All groups share one centre, and each spreads out both ways along 11 directions, with some noise.
Known rows, each followed by its group:
12,-7,-4,26,-32,-6,6,40,20,-6,-15,17,-6,-13,2 -> (0)
-5,4,-12,9,8,31,-15,-4,-24,-4,-8,15,-12,0,-5 -> (0)
22,-13,-25,3,3,-12,-8,12,18,-16,-7,33,-9,-26,-17 -> (1)
22,15,-17,28,5,4,11,-5,-16,-5,-7,0,9,-31,-19 -> (2)
2,6,5,0,3,31,5,-62,4,-10,26,-26,16,-15,19 -> (1)
21,-20,15,-25,5,9,-21,8,21,25,-21,7,6,5,0 -> (1)
7,-15,23,-9,0,21,22,29,-2,20,-34,44,47,-20,-16 -> (3)
28,18,46,29,-13,10,-16,12,-6,5,-9,-15,21,-16,14 -> (3)
6,-32,38,-7,-6,-6,24,18,-4,8,3,-9,-8,25,38 -> (1)
39,-5,-16,34,21,-12,-12,5,18,-14,-28,19,-16,-37,-6 -> (4)
41,-6,-17,45,13,-2,-24,9,-3,6,-20,30,-9,-55,-28 -> (4)
-3,6,-2,-24,-6,-2,46,-4,-29,2,-23,-4,27,10,18 -> (4)
-10,4,-5,-1,-33,14,-22,39,-18,13,-28,-2,18,5,15 -> (1)
-22,-15,-22,8,13,15,4,24,41,-6,-1,-12,36,-21,-19 -> (2)
24,14,9,10,-19,7,-16,-20,-33,9,-20,7,1,-14,21 -> (3)
19,-26,12,-19,-4,-24,3,26,-28,4,5,27,18,-13,5 -> (2)
-13,23,-8,7,-7,23,8,-17,-37,2,-8,19,30,-24,-17 -> (1)
17,16,1,-17,14,0,-18,-6,-47,-4,-29,30,-8,7,14 -> (0)
16,-13,-14,25,20,-10,10,13,-18,5,0,30,1,-40,-38 -> (1)
-24,-9,-25,48,4,35,-14,4,-9,19,-5,-5,-7,-30,-21 -> (2)
24,31,-5,9,-14,29,7,-41,0,24,-18,-22,-18,2,-14 -> (2)
9,-4,-30,-1,-36,-4,41,-15,-44,0,0,21,-20,-4,10 -> (3)
48,-23,11,-23,20,25,3,14,-9,13,-11,20,-4,4,-12 -> (0)
-6,10,-1,11,-30,4,-2,18,-3,-7,3,-8,25,-13,9 -> (1)
9,3,-19,3,16,-21,-6,0,-38,-24,-12,27,-14,-8,11 -> (0)
7,-7,13,-13,-1,-24,26,22,17,-9,22,-19,27,2,-3 -> (2)
0,-2,1,18,-5,11,-7,19,21,9,-39,2,-5,2,11 -> (0)
25,-15,35,-25,-3,4,-4,11,15,52,-20,20,4,8,-26 -> (0)
2,-28,-44,-1,23,-12,11,36,8,-25,-10,-3,16,-17,2 -> (3)
10,26,8,17,-3,-26,27,-9,-30,-25,30,-6,12,-16,-3 -> (1)
-27,6,-1,-12,-4,-3,-20,-20,1,21,9,-25,2,8,0 -> (0)
-14,30,6,-40,-2,8,5,-26,1,-3,-2,28,13,21,-17 -> (2)
-10,-11,14,43,-10,-39,2,35,-7,19,-21,25,4,-33,-5 -> (0)
30,-24,-45,23,25,-12,28,-5,-11,7,9,-37,6,-43,-19 -> (2)
-18,-10,4,11,-25,-10,33,3,31,15,-1,-23,2,2,9 -> (3)
-8,-13,-1,24,-25,6,-14,14,15,35,10,-23,4,-20,-16 -> (2)
7,-32,2,1,-54,-4,7,18,15,44,-4,19,-3,-18,-9 -> (3)
12,17,28,23,-17,12,12,15,-59,2,12,-6,4,2,5 -> (3)
-4,16,-26,11,-11,19,24,-27,6,-30,-10,19,6,-15,9 -> (4)
16,-5,-23,26,3,11,10,4,-17,-25,-1,34,-6,-30,-6 -> (4)
19,-2,4,-26,-8,-9,10,14,-14,-15,-18,16,13,11,28 -> (1)
19,-19,-6,16,32,-31,0,-6,3,-5,-15,5,-36,-5,17 -> (0)
20,26,4,41,-13,3,-9,6,2,-16,-4,23,-2,-33,-19 -> (4)
-57,-3,-13,25,-26,13,4,19,-10,3,-25,17,-24,21,20 -> (1)
18,-16,-20,10,-18,20,-6,-10,55,-15,0,23,-12,-23,-3 -> (4)
21,-26,-22,-21,23,-6,36,-14,-9,-4,-13,29,1,-12,-4 -> (1)
32,-6,27,16,-21,-16,-12,-7,-46,7,19,-22,-10,-12,33 -> (2)
1,6,9,12,35,0,-33,6,-8,-18,9,-25,-18,17,11 -> (3)
-2,7,32,8,-15,-7,-7,29,-6,32,0,-25,32,-5,-11 -> (4)
-18,-14,11,3,-1,22,27,-3,-29,21,-3,-5,16,1,6 -> (3)
-4,4,-25,12,-12,17,5,11,13,-15,-13,-5,18,-16,4 -> (0)
49,-26,-1,5,-13,-20,29,10,-12,33,1,-25,-9,-14,-3 -> (2)
13,-31,-16,-6,29,29,-16,-7,0,-5,-8,12,9,-21,7 -> (4)
-1,-15,-14,7,-28,-5,19,12,14,13,-12,27,6,-21,-12 -> (3)
5,-15,9,-30,0,19,9,-7,-8,20,-3,-3,0,21,9 -> (0)
-18,16,19,-1,-36,0,19,9,-5,20,4,-25,31,5,1 -> (4)
-6,-16,10,11,28,7,24,-6,-41,15,-11,6,-5,0,7 -> (1)
10,-12,30,30,-36,1,-5,29,-10,37,17,-35,10,-14,-1 -> (4)
-13,-14,10,38,-21,-3,25,15,-20,-7,22,20,-17,-10,4 -> (1)
-7,-19,-24,9,-26,24,2,-12,-38,36,4,7,14,-36,-13 -> (3)
-18,-25,2,-4,9,14,-23,0,-13,18,2,4,-15,7,8 -> (4)
5,-18,30,-31,-31,16,-5,26,9,53,-20,25,8,17,-14 -> (2)
45,-32,-1,-11,-15,5,13,14,0,12,-2,20,1,-18,0 -> (4)
5,-31,-7,-15,-8,-4,21,5,-7,-4,22,12,-29,16,6 -> (0)
9,-41,9,7,6,16,-49,25,-9,28,-4,-19,3,-13,17 -> (3)
18,-26,-21,-8,35,34,-8,10,-8,-13,-13,28,11,-15,-7 -> (2)
27,4,2,-8,-19,6,0,12,29,4,-21,5,14,-7,-5 -> (2)
5,16,-12,15,-19,-16,11,-18,1,-13,1,-9,-20,0,15 -> (3)
0,15,-1,41,-6,3,2,11,-13,6,-24,24,6,-28,-15 -> (4)
-2,19,-38,13,12,7,-20,-41,4,-24,13,-19,-14,-17,-2 -> (0)

New rows. What belongs after each?
-22,4,30,17,13,17,-1,12,-16,18,3,-5,17,0,-14 -> (3)
36,41,4,25,-15,14,4,-27,-3,-13,7,-4,-28,0,-16 -> (2)
27,-14,23,-4,30,-13,36,-6,-13,-8,15,-13,41,-24,6 -> (1)
-34,0,-44,-2,22,-7,11,1,-19,-25,-26,31,8,-8,3 -> (0)
27,-27,-21,-14,-3,18,45,-14,-16,8,-20,-12,28,-19,27 -> (4)
51,-16,36,13,11,-6,-9,6,-7,26,-10,8,-13,-15,-4 -> (0)
2,17,-26,-11,-2,36,-17,-22,-12,-14,5,13,-12,6,-10 -> (0)
-19,7,27,33,-39,9,4,-8,9,38,18,0,-8,-12,-23 -> (3)
-21,9,17,22,-16,16,-6,-5,11,26,10,16,5,-18,-33 -> (1)
-3,4,28,-4,-28,4,-22,36,-7,-7,-16,-2,20,15,36 -> (1)
-15,5,-11,1,-15,-8,-15,7,-20,-8,12,-3,-6,5,10 -> (0)
-16,11,18,24,-27,35,-26,-7,4,33,4,-2,-15,0,-16 -> (0)
39,9,-1,-3,4,-11,-10,16,-6,-21,-48,12,-4,6,33 -> (0)
0,34,3,21,-11,-11,-19,-2,37,-17,14,-18,1,-8,-14 -> (4)
39,-13,18,25,-20,-35,23,11,-10,-2,-15,-2,5,-26,38 -> (0)
15,-5,26,-12,-3,-19,-6,20,8,43,-9,-21,-10,19,-14 -> (1)
-1,14,7,38,-8,-16,-23,12,-30,37,11,-43,14,-29,-23 -> (4)
41,18,12,10,3,45,1,-18,-1,4,-12,-23,-4,3,1 -> (2)
-15,19,25,30,-39,22,-12,5,20,-2,13,11,-5,-1,-2 -> (4)
26,-11,-4,34,19,12,41,32,-5,-16,-16,-25,28,-24,7 -> (2)
45,-39,2,20,-12,8,33,24,0,-14,17,6,-17,-14,9 -> (0)
17,-26,12,-16,25,-23,28,23,-23,-9,-20,-6,5,15,36 -> (1)
11,22,-4,6,-2,4,-4,1,-24,22,-1,-9,31,-28,-35 -> (1)
12,-29,-26,-36,-9,11,51,-3,-4,-4,-3,-7,39,-8,18 -> (4)
2,-13,21,-1,3,34,13,32,20,5,-25,-19,44,3,12 -> (2)
14,-43,-16,-5,11,-7,26,8,3,-30,-5,13,-14,0,42 -> (1)
34,3,5,-27,-20,24,0,36,-7,4,-29,30,23,6,-8 -> (0)
26,-3,44,1,17,-6,-22,4,34,14,12,-4,28,-22,-20 -> (1)
12,1,-7,9,7,34,-2,-19,-1,16,-9,-24,2,-7,-6 -> (2)
26,-13,25,11,12,-11,2,30,-16,15,-7,-31,20,-9,12 -> (4)
-21,8,8,-6,-3,43,-28,7,-11,24,-12,-13,14,13,-7 -> (0)
4,6,18,20,-48,3,-4,-15,1,36,-6,1,2,-21,3 -> (3)
9,2,7,17,35,-2,-11,34,12,-29,-11,-18,19,-4,8 -> (3)
22,-11,9,-7,-10,33,-9,-3,-4,6,10,-8,-27,23,8 -> (0)
-5,-49,-20,-16,-7,7,43,10,-17,30,-26,0,18,-5,24 -> (4)
-7,8,-6,-23,-21,-18,18,14,-25,12,16,-1,22,5,-20 -> (4)
-12,-28,-7,25,26,13,-9,35,6,-8,-31,22,14,-24,7 -> (3)
-16,20,13,2,23,-7,7,-10,1,37,-10,-31,24,-1,-29 -> (1)
-3,17,-17,-20,25,8,-27,-43,14,16,-11,-3,0,-6,-23 -> (0)
21,-42,-23,18,4,-7,8,39,-24,-17,-9,3,-18,-13,30 -> (1)
11,-18,14,-9,0,-14,2,10,-46,7,-8,0,35,-18,33 -> (2)
20,-32,4,-13,14,5,13,12,7,16,-17,25,22,-20,-10 -> (1)
-34,12,17,-5,-5,-5,0,21,15,-8,-10,26,-2,28,-2 -> (4)
-14,-10,-8,12,-48,-3,18,41,-13,33,-9,8,-7,6,-11 -> (1)
25,15,-9,30,-5,-9,-14,-11,25,13,-39,18,-11,-33,-17 -> (4)
-2,-31,2,3,-14,4,-31,4,1,43,-28,-19,10,-16,28 -> (3)
4,-9,-28,-2,-30,6,-25,2,-56,41,-1,32,1,-35,-27 -> (3)
27,-16,-6,25,33,-33,-2,26,-3,-2,-26,21,6,-40,-10 -> (0)
-9,-6,-18,-10,-32,-7,20,39,-12,-1,-28,38,7,3,1 -> (1)
-18,-6,-3,31,-19,7,18,12,8,8,2,24,2,-22,-20 -> (3)
13,-27,-16,28,26,7,7,-1,-7,-2,13,37,-40,-20,-32 -> (0)
-10,-24,-16,32,-1,0,1,16,9,-1,-1,11,-20,-15,-2 -> (1)
-6,-27,-8,-28,-11,-21,14,18,17,42,-14,-12,19,4,-6 -> (4)
12,-35,14,19,7,-28,34,32,-7,1,11,-18,-9,0,17 -> (1)
16,-18,18,22,-15,12,-6,24,-8,4,7,-20,-18,7,25 -> (0)
-11,-15,-15,5,-27,-25,8,10,1,-13,45,-46,7,-6,20 -> (0)
18,-14,-14,13,0,3,-15,13,5,-27,3,-20,19,-25,27 -> (1)
0,13,18,23,-48,-24,1,-22,-3,23,15,-24,19,-31,13 -> (0)
-16,-17,-23,16,0,-5,-11,4,2,0,15,-2,-30,-3,-5 -> (3)
-4,4,10,-22,-9,13,29,-2,10,8,-32,0,39,5,15 -> (4)
-3,25,-25,13,-17,0,26,-1,37,-37,-13,29,17,-23,-15 -> (4)
21,-16,-14,6,24,13,-12,0,-16,-22,13,5,-49,14,8 -> (0)
-9,10,-1,-11,-10,-6,32,2,17,11,-12,3,11,8,-16 -> (2)
15,-12,8,5,-19,-1,30,49,-15,6,-32,41,33,-18,-2 -> (3)
-23,-17,-20,34,0,-4,0,-21,39,6,35,-37,-23,-16,-9 -> (0)
-26,-43,-1,22,16,20,5,42,18,-1,21,-20,0,-1,-3 -> (2)
-5,13,-5,25,11,5,-20,-26,4,13,-3,-33,22,-33,-2 -> (0)
10,-44,-5,-17,21,-1,-23,44,-12,16,-35,8,20,-6,20 -> (3)
-8,-11,-7,19,0,-9,9,-14,-11,-2,15,-41,16,-20,27 -> (0)
